The first 6 rows are patterns. Each new row is the sum of 2 different patterns, raised or lowered, with some noise. Before adding, each is slid sideways (what falls off one end comes back at the other) and multiplied by a number that may be negative. Names go in the order of the patterns.
Some rows, each with the names of its patterns after it:
[-1.09 -1.71  2.60  0.16  1.12  0.54  1.29  1.44 -2.29  0.05  0.59  0.22
  1.61 -0.45 -1.27  1.19 -2.66  2.09  1.25  1.74  0.49  1.48 -1.84 -0.47
  0.55  1.49  2.08 -2.33 -0.95 -1.99 -0.17]	buzud
[-1.64  0.07 -0.52  2.21  2.26 -0.65  1.28  0.68 -1.37  0.18  0.23  0.58
 -2.29 -0.74  1.75 -2.04 -0.46  0.17  2.13  1.72 -0.72  2.31 -2.30  2.04
 -2.20  0.74 -1.06  0.90 -0.27 -0.08  1.11]	gopu
[-2.04 -1.62  0.29  1.00 -1.79  0.44 -2.31  2.03  2.35  1.95 -2.42 -1.07
  0.18 -2.70 -0.61 -1.83 -2.10 -2.56 -0.71  1.62 -2.32 -1.83 -0.07 -0.74
 -0.84 -0.59 -0.71  0.46  1.01 -0.74 -1.79]	dek
[ 1.94  1.06 -0.98 -1.36 -1.54 -1.28  1.37  2.52  1.06  1.40  2.70  0.79
  1.68  0.99 -1.57 -2.03  1.27  0.96  1.22 -1.71  0.73  0.24  0.16 -1.30
 -2.49  0.96 -2.38 -1.91  0.54  0.91 -1.79]	durok
[ 2.36  2.03 -0.08 -1.88  1.90  1.67 -0.08  0.31 -0.42 -0.72 -1.77  0.41
 -1.99  1.67  1.17  2.64  0.63 -1.60  0.84 -0.43 -2.70  0.96  0.45 -2.56
  0.08 -2.58  0.47 -0.99 -0.85 -0.67  1.86]	Lerep
[ 1.81 -0.19  1.97  0.52  0.64  0.87  1.82  1.79 -0.81  1.60  2.60  0.84
  0.93  2.56  2.42 -1.28 -1.04 -2.59  0.37  0.20 -0.29  2.53  0.52  0.03
 -0.79 -0.97  1.91 -2.23  1.34 -2.21 -0.51]	Robi

New rows, each followed by the names of its patterns:
[ 1.33  2.44  0.99 -0.48 -0.50  1.59  2.20  1.43 -1.41  1.94  1.17 -0.99
  0.57 -1.04  0.12  0.28 -0.20  3.79 -1.78 -0.97 -0.14  0.17 -0.41  1.85
  0.87  1.05  0.68 -0.66  1.48  0.43  1.35]	buzud dek
[-2.94  0.08  0.15 -3.91 -1.89 -1.95 -2.42 -2.02 -2.34 -4.34 -0.12 -3.37
  1.21 -0.69 -1.70 -1.24 -1.25 -5.20 -1.82 -1.43 -2.68 -0.39 -5.57 -2.50
 -4.33 -2.78 -3.38 -2.35  1.43 -0.71 -1.32]	buzud Lerep
[ 2.83  0.91  4.23  3.48  2.38  0.76  1.10  0.92  0.64  1.66 -0.23  0.71
 -0.61  1.74  2.47  0.26  0.53  2.58  2.32  2.27  1.54  0.72  2.83  3.21
  1.46  0.92  0.50  0.64  1.26  2.65  0.05]	dek Lerep
[ 1.09 -3.00 -0.85 -1.76  1.14  0.37  1.15 -1.53 -2.15  1.27 -2.58  1.17
 -3.42 -2.00 -1.57  0.90  0.74 -0.93  0.73 -0.41  0.84  1.39  0.02 -0.93
 -1.57 -0.07  0.44 -0.85  1.03  0.89 -0.95]	gopu dek
[-1.81  0.41 -3.47 -3.87 -2.46 -1.35 -3.08 -2.42 -1.25 -4.25 -3.79 -4.64
 -2.14 -3.01 -5.34 -3.84  0.24 -2.34 -1.47 -2.59 -2.51  0.23 -1.95 -0.97
 -4.27 -1.42 -5.08 -3.57 -3.27 -3.66 -1.63]	gopu Lerep
[ 0.69  0.17 -1.59 -1.41 -1.02 -0.58 -1.21 -1.79 -1.45 -3.26 -3.36 -0.59
 -0.92 -3.21  1.84 -0.04 -1.24 -1.70 -1.48 -1.29 -1.20  0.85  0.12  0.23
  1.95 -0.71 -0.39  0.33 -3.68 -1.51  0.63]	buzud durok
[ 2.82  3.04  1.26  1.12  0.30 -1.91  1.02  1.27  1.91  0.71 -0.17  2.45
 -0.10  1.75 -0.03 -0.03 -0.16 -1.48  0.74  0.84 -0.64  0.42  0.02  0.95
 -0.98 -1.65 -0.26  0.79  0.07 -0.46  2.34]	durok Robi
[-1.38 -0.53 -2.66 -2.01 -1.09 -3.10  1.50  1.36 -0.36 -1.04 -0.55 -0.94
 -1.48 -0.60  0.15  1.42 -0.70 -1.91 -0.46  0.35 -1.86 -2.41  2.09 -1.87
 -0.72  0.26  0.96  1.16 -1.53 -1.50 -1.92]	buzud durok
[-1.51 -1.28  1.28 -1.29 -0.10  0.35 -2.44 -2.88 -0.53  0.96  0.28 -3.37
  0.62 -0.64 -1.01 -3.38 -4.01  0.02 -4.32 -1.37 -1.83  0.78 -2.86  0.96
 -0.79 -1.76 -2.21 -3.04 -1.23 -0.15  1.19]	gopu durok
[-3.10 -1.64  0.30 -3.20  2.25 -2.33  1.96  1.22  3.08 -1.05  0.29 -0.16
  1.06  1.59  0.51  1.04 -0.22  0.67  0.50  1.32  1.54  1.58 -0.21  1.91
 -1.25  2.03  2.17  0.24  3.68  2.08 -0.42]	gopu durok
[ 2.01 -4.10  1.32 -4.09  0.90 -1.83 -0.28 -0.84  1.55  2.90  0.65 -0.02
 -2.24  3.25  2.88 -0.55  1.08 -0.08 -1.70 -1.75  0.52 -1.59 -0.12  0.55
  3.52 -0.95 -1.96  0.75  0.84 -1.42  0.31]	gopu Lerep
[ 1.99 -1.14  0.33  0.54  3.54  1.04  1.53  3.09  1.78  1.75  1.34  3.48
  0.34 -0.85  3.02  2.99  0.24  2.80  2.45  1.09  0.92  0.08 -0.03  2.55
  3.82  3.18  3.14  2.45  0.99  3.30  1.45]	dek durok
[ 2.49  0.69  3.34  0.89  4.45  3.58  3.83  4.33  4.41 -0.13  3.34  3.43
  3.83  3.35 -0.56  2.12 -0.62  3.65  0.34  2.24  4.59  3.34  2.99  3.17
  3.85  3.22  1.26  2.57  3.47  1.52  2.77]	buzud gopu
[-2.71 -3.01 -1.51 -2.38 -3.75 -0.63 -1.98 -2.82 -2.21 -2.92 -2.88 -1.33
  0.24 -1.15 -1.93  0.28 -1.32 -1.23 -2.26 -3.47 -2.85 -2.29 -0.61 -2.08
 -1.98 -1.79 -1.51 -2.23 -2.65 -3.27 -2.00]	gopu durok
[ 0.10  0.80  0.32  0.75  2.44  1.88 -0.20  0.28 -1.31  1.03  2.59 -0.26
  3.03  0.74 -0.39 -0.45  1.81 -0.15  3.35  1.09  0.97  0.31 -0.10  1.80
  0.59  1.42  1.15  2.59  1.38 -1.59  0.92]	buzud Lerep
[ 1.83  2.78  1.16  4.10 -1.43  1.70 -0.21  0.96  0.17 -0.56  4.27  1.35
  1.13 -0.16 -1.44  2.00  1.69 -0.20  4.43 -0.72  0.02 -0.65  2.15  0.38
  2.01  2.92  1.06  0.00 -1.82  2.42  2.58]	buzud gopu
[ 2.73  0.85  1.65  3.40 -1.11  3.64  0.89  3.63  2.65  2.51  0.46  3.01
  0.23  2.68  4.09  3.29  2.77  1.39 -0.70  2.21  1.46  2.53  4.41  0.22
  1.16  0.24  3.49  1.91 -0.38  5.29  2.50]	buzud gopu
[ 0.90  0.84 -0.59 -0.54 -0.21  1.64 -1.81 -0.25  1.10 -0.20  1.24 -0.54
 -0.71  0.53  1.88  2.06  0.06  0.26  0.46  1.32 -0.25  2.78 -0.39 -2.92
 -2.58 -0.38  0.39 -0.48  1.18  1.42  1.12]	dek Robi
[1.99 2.75 3.62 2.58 4.16 3.16 4.20 2.86 3.59 1.52 0.31 1.16 2.76 4.19
 0.24 1.07 3.47 1.54 2.65 3.23 4.77 3.07 3.57 2.55 0.74 1.62 1.13 4.06
 1.59 3.36 4.26]	gopu Lerep
[-1.39  0.58  3.37  0.69  2.99  1.49  2.74  3.00  0.23  1.10  0.13  2.03
  2.97  0.25  0.01  2.06 -1.13  2.70  1.46  1.49  1.43  2.83  0.36  1.21
  0.87  1.20  3.21 -1.46  1.17 -2.17 -0.84]	buzud dek
[ 0.62  1.44  0.61  2.47 -2.55 -2.03 -4.02 -0.78  1.02 -1.28  1.39  2.06
 -1.20 -1.17  1.17  0.58  0.52 -0.13 -0.89 -0.13  1.07 -2.07 -1.26 -1.80
  0.01  1.71 -1.00 -0.86 -0.77  0.22  1.37]	Lerep Robi
[-1.67 -1.27  2.14 -1.55 -1.52 -0.31 -2.02  1.60 -3.06  0.23 -2.38 -1.23
 -1.19 -2.88 -1.14 -0.95  0.33 -1.93 -1.00 -0.13 -2.06  0.03  0.94  0.31
 -0.93  1.77 -0.67 -2.92 -3.63 -3.55  0.02]	Lerep Robi
[2.98 2.31 2.80 2.10 4.87 4.93 2.94 5.11 3.45 2.58 2.38 4.73 3.52 2.43
 2.77 4.08 2.75 3.07 2.08 1.24 3.59 0.71 0.72 3.31 4.06 2.44 4.67 3.05
 1.26 2.71 1.30]	dek durok
[-0.34 -1.11 -1.68  1.43  2.15  3.47  1.38  2.30  3.48 -0.57  1.57  0.48
 -0.55 -1.49  0.47  2.76  1.35 -0.65  0.93 -0.31  1.03  0.75 -1.66  3.05
 -2.28 -1.36 -0.18  0.85 -1.45  3.04  1.58]	buzud durok
[-0.44  2.77  0.16 -1.32  2.40  2.66 -0.25  1.18 -0.13  0.85  1.19 -0.18
  1.03  2.66  4.01  3.16  1.24  0.11  2.45  3.00  1.19  2.54  1.83  0.42
  0.21  1.96 -1.02  2.97  2.54  4.19  1.02]	gopu Lerep
[-0.91 -3.65 -2.72  1.45 -1.51 -0.18 -1.42 -2.76 -0.42 -2.97 -3.86 -5.35
 -3.80 -2.36 -0.49 -3.58 -5.00 -2.18 -2.98 -0.63 -0.31 -1.04 -2.01  0.05
 -4.88 -3.41 -4.75 -2.58 -2.17 -3.71 -0.92]	gopu Lerep
[-3.11 -1.72 -3.24 -4.76 -0.01 -0.47 -0.18 -2.33 -2.01 -1.33 -5.87 -2.85
 -1.03 -2.45 -1.37 -3.76  1.42 -2.39 -0.23 -0.22 -5.01 -0.64 -5.23 -2.02
 -3.28 -2.21 -3.99 -3.77 -0.59 -4.45 -4.51]	gopu Robi
[-0.23  2.67 -0.49  2.69  1.69  0.51  1.28  0.56  0.02  0.02  3.04  3.19
  1.15  2.53  0.66 -1.42  0.50  0.26 -0.05 -1.22 -0.53  1.60  0.07  1.56
  0.35  2.03  1.60  1.18  2.19 -1.11  2.45]	gopu durok
[-2.04 -0.69  0.50 -1.71 -1.82 -1.72  0.90 -0.32 -1.17 -0.46  0.04 -0.60
 -1.96  1.27 -2.37 -1.68  0.03  0.85  1.02 -0.62 -1.47 -1.73 -1.62 -1.79
 -1.86 -0.42 -3.26 -2.44 -1.32  0.60 -2.10]	durok Robi
[-2.38 -3.80 -2.29  0.28 -0.40 -1.39  1.01 -1.91 -1.04 -0.69  0.61 -0.22
 -3.90 -0.36  0.07 -1.75 -0.84 -0.65 -0.43 -1.16 -1.28 -3.31 -1.47 -1.16
 -0.03  0.51 -2.29 -2.41  1.11 -2.44  0.21]	dek Lerep
[ 1.53  0.71  0.73 -0.25  1.29 -2.18 -0.34 -1.86 -1.42 -0.09 -2.02  0.36
 -0.28 -0.72 -1.66 -2.63  1.64  2.08  1.27  2.26 -1.47 -0.43 -2.80 -0.35
 -0.79  2.29  1.36 -1.45  0.58 -2.31  3.85]	buzud Robi
[-0.03  0.37  0.68 -0.44 -1.09 -1.59 -0.20  0.47 -3.82  2.62  0.98  1.64
 -1.80 -3.39  0.84 -3.11 -1.04 -1.37  1.71 -3.58  0.41 -3.63  0.04 -1.30
 -2.25  0.27  1.07  2.05 -0.64 -2.57 -1.74]	gopu Lerep
[-4.18 -0.93 -1.33 -1.11 -0.82  0.42 -3.60 -3.68 -3.31 -2.18  0.11 -2.30
 -3.97 -2.66 -4.02 -0.38 -0.56  2.21 -3.89 -1.88 -1.05 -3.28 -1.25 -5.03
 -3.64 -3.75 -2.11  1.03 -4.29 -4.42 -0.85]	buzud dek
[-0.94  0.44  0.83 -2.89  2.23 -1.98 -0.25  0.02  1.04 -2.50  0.18 -1.80
 -0.55  0.44 -0.80 -0.14 -0.44 -0.19  1.84 -1.09 -1.87  2.17  0.80 -0.28
 -0.37  1.34  0.01 -2.68  1.81 -1.18  0.98]	gopu Lerep
[ 1.88  1.61 -0.02  2.20  2.77  0.30  1.40  0.53  1.93  1.40  1.08  0.64
  2.56  1.13  2.79  1.67  0.64  0.40  0.62  0.54  0.63  1.34 -0.18  2.34
  0.61  0.92  1.67 -0.54  1.86  1.11  2.91]	gopu Lerep
[-4.45 -0.51 -3.09 -1.69 -3.25  0.16 -1.14  0.51 -1.46 -2.16 -0.18 -2.99
 -1.34 -2.51 -2.13 -0.29 -3.27 -0.25 -1.30 -0.02 -1.20 -2.86  0.17 -2.16
 -2.63 -0.57 -1.53 -2.49 -3.67 -1.81 -1.86]	gopu Robi
